The rows are grouped in 3 ways, from coarse to fine. Each group lies inside one group of the grouping before and may be the whole of it. The rows also spread widely along 9 directions, which tell nothing about the answers.
Some rows, each with its group in each grouping after it:
[ 31 -31 -21  37 -18  -7 -40   4 -20  33  -3  48   0  34  -1 -16  23  13
 -26 -37  13  24  17  20 -34 -23  41 -22  26 -44   6   3 -11]	Ferok J_474 J_797
[-18 -11   6 -31  24 -11 -15  63  15   4   5 -20 -32 -14  10  60  13 -31
  -1 -22  18 -13 -18  27   6 -11  23 -22   7 -18  20  21  47]	tugor J_254 J_416
[-18 -21  -1  22 -25   1 -19  -6 -30  14  -4  42  61  34  15 -36  14   8
   5 -17  16   7   4  22 -18   3  58 -18  26 -12   6   4 -14]	Ferok J_474 J_539
[-15   7 -22   6  -3 -50   7 -17 -32 -38 -28  33  43  18  30 -33  19  32
  38  12  12 -46  -2   5  -7   1  39 -12 -21  -1  -1   9 -14]	Ferok J_57 J_77
[  6  12 -19   5   5  -3  -8   6  -3 -10 -15  13  26   4  11  -5  15  10
  -5   0 -13 -15  14  23   6  -6  31  -7  -3   8   9   6  10]	Ferok J_138 J_559
[ -3   3  21   9 -29  58  20 -11 -18   6 -23  11  29 -13   7   1  20 -31
  -1  36  21 -53   9 -23  31  -9   9   6  13  27   7  -3  20]	Ferok J_138 J_358
[-28 -35  10 -13 -13 -28 -36  13   7   0   7  20 -10  20  15 -18   6  63
  -5 -30 -11  31  -9  27   6   3  29   4 -11   2  45  25 -10]	Ferok J_57 J_674
[ -7  -3  -4   9 -15  -4  -5 -24 -15  -3 -27  31  25  20  11 -15  24  12
   9   2  16 -32  13  -8  -6 -15  17  -8  -3  -7  -4   1  -6]	tugor J_507 J_159
[ -5 -22  16 -14  -4  22   7  12  27  -4   0 -20  -6 -27 -16  40  15   8
   0  -3  -9 -30  -5 -31   9  -6   5   2 -20  33  20 -10  42]	tugor J_254 J_665
[  0  18  -3  -5   6   5  -7  18 -24  15 -11  18 -29  -6  18   6  21 -28
 -12   6  23 -20   4  41  28 -16   8  -9  16 -23  14  35  11]	Ferok J_474 J_224
[ 13   1 -23  -3   9 -28 -18   9  -7  -3 -20  18 -30   6  19   6  10  22
  -7 -12   1  -9   0  46   6 -15  15 -11 -13 -28   9  21   1]	tugor J_507 J_434
[-22  13   4 -19   7   1 -17  19   0   0  -5   8   8  14  13   0  22   0
 -13  -6  -4  -1   8  30  23 -10  16  -1  10   2  21  27  14]	Ferok J_138 J_114
[ 14  -1 -14  19  -7   5 -18  14   3  -1 -15   8  21   6   5  -4  14  17
 -19 -10 -19  11  13  32   0  -1  45  -3   4  -1  17   8  14]	Ferok J_57 J_179
[-21  21  -3   2   5  21  -1   0   8 -16 -15 -10  76  -3 -11   7  25 -16
   5   8 -15 -28  19  12   0   3  30 -14   1  28   0   6  24]	tugor J_500 J_910
[-18  30 -33  -8  12 -41   4  16 -26 -36 -33  16  41  25  48  -8  17 -11
  28  12  18 -54  -2  28   1  -5  49 -21  -1 -18  -9  19   5]	Ferok J_138 J_358
[-56 -13  12 -30   1 -36   6  20 -28 -24   3  11  18   1  37  -7  -5  10
  40  -4  17 -28 -32  27  17  18  38 -21  -2   6  20  26   5]	Ferok J_474 J_539
[-30  12  27 -20   1  31 -18   1  10  28  11  10 -13   9 -26   4  52 -16
 -24  -7   7  -4  24 -15  22 -29 -32   3  16  20  20  25  16]	Ferok J_474 J_224
[-18  -4   4 -10   4 -11  -8 -26   2  -6  -2  22   1   9 -15 -11  33  43
   3 -13 -10 -14  13 -11   0 -18 -15  -7 -19  17  11   9  -7]	tugor J_507 J_434
[-69  26  14 -29  15 -11  -9  -5   7 -17   2   5  54  34  -9 -11  62  -6
  17  -5   2 -33  20 -32   1 -16  -4  -9   2  36   0  17  11]	Ferok J_474 J_224
[ -9 -10   0   0  -4   3 -14  -3   6  -2  -2  10  15  -4  -7  -7  17  38
  -4 -13 -14   7   7  28  13  -1  19  -5 -12  12  26  12   4]	tugor J_254 J_416
[-38   8  29 -11 -20  56   3  -5  11  10 -10  -4  46  14 -12   9  48 -42
  -3  18  19 -45  19 -55  13 -14  -2  11  17  41   5  -1  31]	Ferok J_474 J_224
[-37  -2   2 -29 -14  -5 -48  31  25  11 -15  -2   3  52  30   0  28  -3
 -20 -20   7   4   5   9   4 -14  27  14  11 -15  20  22  17]	Ferok J_474 J_539
[ -1   2 -18  -5   9 -22 -33  12   7   2 -18  16  -2  28   8   5  23  14
 -14 -24  -5   3  13  29 -10 -19  22 -13   0 -23   3  16   6]	tugor J_507 J_159
[ -3 -31  -2  -1 -13  -6 -33  30   7   7  -5  15  10  28  16   2   7  23
 -14 -31   0  17  -6  16 -14 -10  49  -1  11 -15  25   8  12]	Ferok J_138 J_114
[-17   7 -12 -14   5  -9 -17   0  16 -15 -21  -2  18  22   9   4  24  17
   0  -6 -12 -21  11   6   2 -12  13  -2 -16   7   5  10  13]	tugor J_507 J_434
[-29 -36  11   0 -14  -8 -21  24  -5  -6  11  14  47  14  11  -8  -3  31
   9 -29  -8  17 -14  19 -10  13  57 -13  10  14  27   6   5]	Ferok J_138 J_559
[  4   6   4  -2 -12  16 -16 -13  30   9 -23  10 -19  20 -18   8  56   7
 -29   2   0 -24  35 -56  -1 -38 -23  21  -9  16   5  -4  22]	Ferok J_57 J_179
[ 51  12 -34  27  40 -21  -4  30  -8  11  -1  21 -29 -22 -31  37  35 -28
 -22 -21   2 -15  21   8 -35 -34  19 -42  14 -28 -11   5  29]	Ferok J_57 J_77

New rows, each followed by its group in each grouping:
[-48   5   3 -17  -4 -34   6   1 -14 -39 -16   7  44  13  28 -18  14  29
  34   7  -1 -33 -11   7  13  15  34  -3 -19  24  16  15   3]	Ferok J_57 J_179
[-83  -2  28 -25  -7  -9  -6 -13   9 -32   5   2  88  26  -2 -26  31  37
  30  -6 -18 -15   3 -30   5  15  26  -1 -10  63  22  10   0]	Ferok J_57 J_674
[-38  15   1 -18 -17  13 -19 -10  21 -16 -17  -4  40  27  13 -23  32  30
  -4   8 -21 -13  16  -1  24  -2  11  25 -17  38  22  13   8]	Ferok J_474 J_224
[  8 -11  -3   5   1  -3  -4  13 -32  18   1  28 -30 -14  13   2   6  -8
  -6  -7  19  -9  -5  34  12  -9  19 -19  14 -23  14  20   6]	Ferok J_474 J_539
[ 12   5 -18  -3  -4  -3 -15  16 -12   5 -21  12 -30   7  32   4  12 -11
 -11   6  14 -20   3  34  22 -15  19  -3   3 -27  13  24  10]	Ferok J_474 J_797
[-29  -1  19   8  -1  19  23   0 -52   5  13  25  35 -27   2 -11   5 -20
  18   7  16 -20 -10  32  23  14  29 -33  23  17  10  19   4]	Ferok J_474 J_539
[-42   2   9 -13 -37   8   2 -27  -9 -25 -44  11  61  32  42 -26  16  12
  28  27  17 -54  -2 -12  18   5  28  17 -13  17   1   1  -3]	tugor J_507 J_159
[-18  -6 -30  -9  12 -60 -38  27  12 -19 -18   6  31  48  31  -5  19  38
   9 -36  -8   9   0  43 -29  -3  62 -15 -12 -31  12  15   2]	tugor J_254 J_665
[ -4   0  -4  11  -1  21 -27   3  11  21   5  15  24  21 -28  -2  44  -4
 -29 -20 -11  10  33  -9 -11 -21  12 -16  22   9   6   5  14]	Ferok J_474 J_797
[-19  -7   7  -8  -8   8 -10   5   0  -4  -4  11  23   8   7  -6  12  19
  -2  -2  -6 -11   3   5  14  -2  20   3   0  21  20   6  11]	Ferok J_138 J_559
[ 23  -9 -10  25 -11  18 -22   0  -7  26   0  28  -3   3 -14  -9  18  10
 -32 -16  -7  17  21  23  -2 -15  23  -9  14 -10  14   8   4]	Ferok J_474 J_539
[ 16 -10  16   9  -2  36 -22   8   4  48   6  26 -37  -3 -29  22  40 -19
 -38 -19  25   9  27   2   4 -36 -19  -9  26 -24  12  12  16]	tugor J_254 J_416
[  9  -4   8  14 -12  37 -11  -3  -5  29   0  19  -9  -8 -19   0  31  -6
 -27  -3   6   1  19   1  12 -21  -3  -1  15   6  17  12  10]	Ferok J_474 J_224
[-29   3  17  -2  -7  39  -8   2  12   8  -5  -3  57   8 -17   6  36 -18
  -3  -3   5 -11  23  -7   5  -4  22  -8  15  22   9   1  23]	tugor J_254 J_416
[  7  34 -49  -1  14 -50 -11  -6  -5 -31 -39  18   7  23  34 -18  28  26
   1   9 -13 -28  19  33   5 -14  27  -3 -22 -19   2  22  -5]	Ferok J_57 J_674
[-31 -14  -3 -34  -3 -36 -14  28   4 -19 -17  -4 -17   7  44  12   0  27
  21  -7  14 -18 -23  34  21   3  28   2 -24 -16  27  22  13]	tugor J_254 J_416
[-43  15  24 -28   4  17  -9  13   3   0   2   4  14  13   4   0  31  -6
  -5   2   0 -18   8   1  29 -13  -2   0   9  25  21  28  16]	Ferok J_138 J_358
[-10  -8  25   7  -9  41   1  -1 -19  19   6  25  23  -4 -12  -4  22 -11
 -15   1  11  -6  11   1  16 -11  10  -8  29  12  16   9  10]	Ferok J_138 J_114
[-21 -12   8 -22  15 -33 -16  29 -19  11  13  23 -47   2  15   8  17   5
   3 -21  26  -4 -15  32  12 -16   2 -16   8 -22  26  37   4]	Ferok J_474 J_224
[-22  12   4 -12 -10  12 -17  -9   4   9 -14  16   9  25   5 -17  38   1
 -13   4   6 -15  21  -6  17 -17   0   9   3   7   8  14   4]	Ferok J_474 J_539
[ -3  10 -10  -8   7   6 -26  13  19   0 -11  -5   8  12   0  12  21  10
 -19 -15 -21   3  15  31   8 -10  18  -5  -2   3  13  17  17]	tugor J_507 J_434
[-16  -9 -17  25 -32  -8 -16 -21 -20  -7 -28  35  87  52  24 -46  22  19
  11  -7  11 -12  11  -1 -26   2  67  -6   9  -7  -3 -10 -14]	Ferok J_474 J_539
[-35  13   4 -21   1   0  -6  14  -2 -15 -13   3  39  19  20  -2  19  -4
   6   4   0 -23   2  14  18  -2  28  -3   6  11  14  16  17]	Ferok J_138 J_114
[-36   5  18 -13  32  -6   9  32 -19  -3  14   2  31 -21 -12  34  17 -43
  23 -12  17 -31  -8  23  -3   1  23 -45  21   4   3  23  24]	tugor J_500 J_910
[-18   5  -3 -17   4 -23 -19   1  -5   2 -18  22  -9  31  14   6  34  -4
   1 -11  25 -29  12  -6  -4 -28   1 -12   1 -23  -6  13   5]	tugor J_507 J_159
[-17  16   4  -5   9   9  -2  -2  -3   9  -2  14   5   8 -17   5  49 -19
  -4  -1  12 -30  21 -24  -1 -27  -9 -10  10  11   0  11  16]	Ferok J_474 J_224
[ 18   4 -12 -14   7 -15 -18  19   8  16 -20  11 -65   8  17  26  30  -6
 -19  -7  24 -20  10  15  10 -36 -10   4  -7 -43  11  19  19]	tugor J_254 J_665
[-11   1  -6 -38   8 -33 -28  24  16  -6 -17  -1 -59   6  31  20  14  17
  -5  -4   8 -19  -6  34  27 -19  -9  12 -24 -23  28  38  12]	tugor J_500 J_910
[ 15  -4 -12  15 -14  15   1 -16  -7   3 -18  18   7 -13   1  -7  18  22
  -4   5   0 -14  13  18  14  -7  14  -1 -11   1  15   2   2]	tugor J_254 J_416
[ -1  22 -22  -5  20  -1 -23   5  30  -5  -1  -3   4   9 -29   5  46  19
 -27 -15 -37   4  32   1  -2 -22  -1  -1  -9  26  11  11  21]	Ferok J_474 J_224
[  9  40 -23  -4   7  14 -25  12  14  18 -31   4 -12  31   7  14  55 -43
 -34   5  16 -26  39   1   5 -41  -4   5  17 -25  -7  18  25]	Ferok J_474 J_224
[-21  17 -19 -13 -15   4 -10  14   7 -27 -48 -17  56  30  48   4  13 -17
  13  17   6 -44   2  22  11   4  52   3  -6  -2  -2   7  20]	tugor J_507 J_434
[-14  11  -2  -4  13  -8  13  16 -17 -13  -9   4  17 -14   9  14  18 -20
  11  10   7 -35   0   9  11  -1  28 -21   5   8   7  16  18]	Ferok J_57 J_674
[ -6  10   5 -10 -14  28 -22  -3  10  21 -14  11 -17  17   3  -5  34  -6
 -30   6   3 -10  23  -2  24 -23  -9  17   8   1  14  18  14]	Ferok J_474 J_539
[-31  21   2 -20  11 -19 -16 -16  -2   1 -18  24   4  44   4  -5  54  -1
   1  -5  20 -36  25 -18  -3 -34 -20  -4  -1  -9  -9  18  -3]	tugor J_507 J_434
[-31 -30  49 -31 -17  48 -29  15  30  29  15 -11 -40 -15 -17  21   8  24
 -33 -18 -15  22  -4   6  41  -8 -17  18  -1  32  46  22  26]	tugor J_507 J_159
[ 26 -10 -23  17   2   2  -5   0   4  -2  -3  11  -6 -14 -15   6  15  24
 -13  -9 -21  -8  11   3  -5 -12  19 -12 -11  14  12  -1  16]	Ferok J_474 J_797
[ -3  -5  11   2 -20  26   1 -13  -5   0  -9  21   6  -7   0 -13  16  23
  -8  13  -5 -21   5  -5  26 -11   2   8  -7  28  24   6   7]	Ferok J_138 J_358
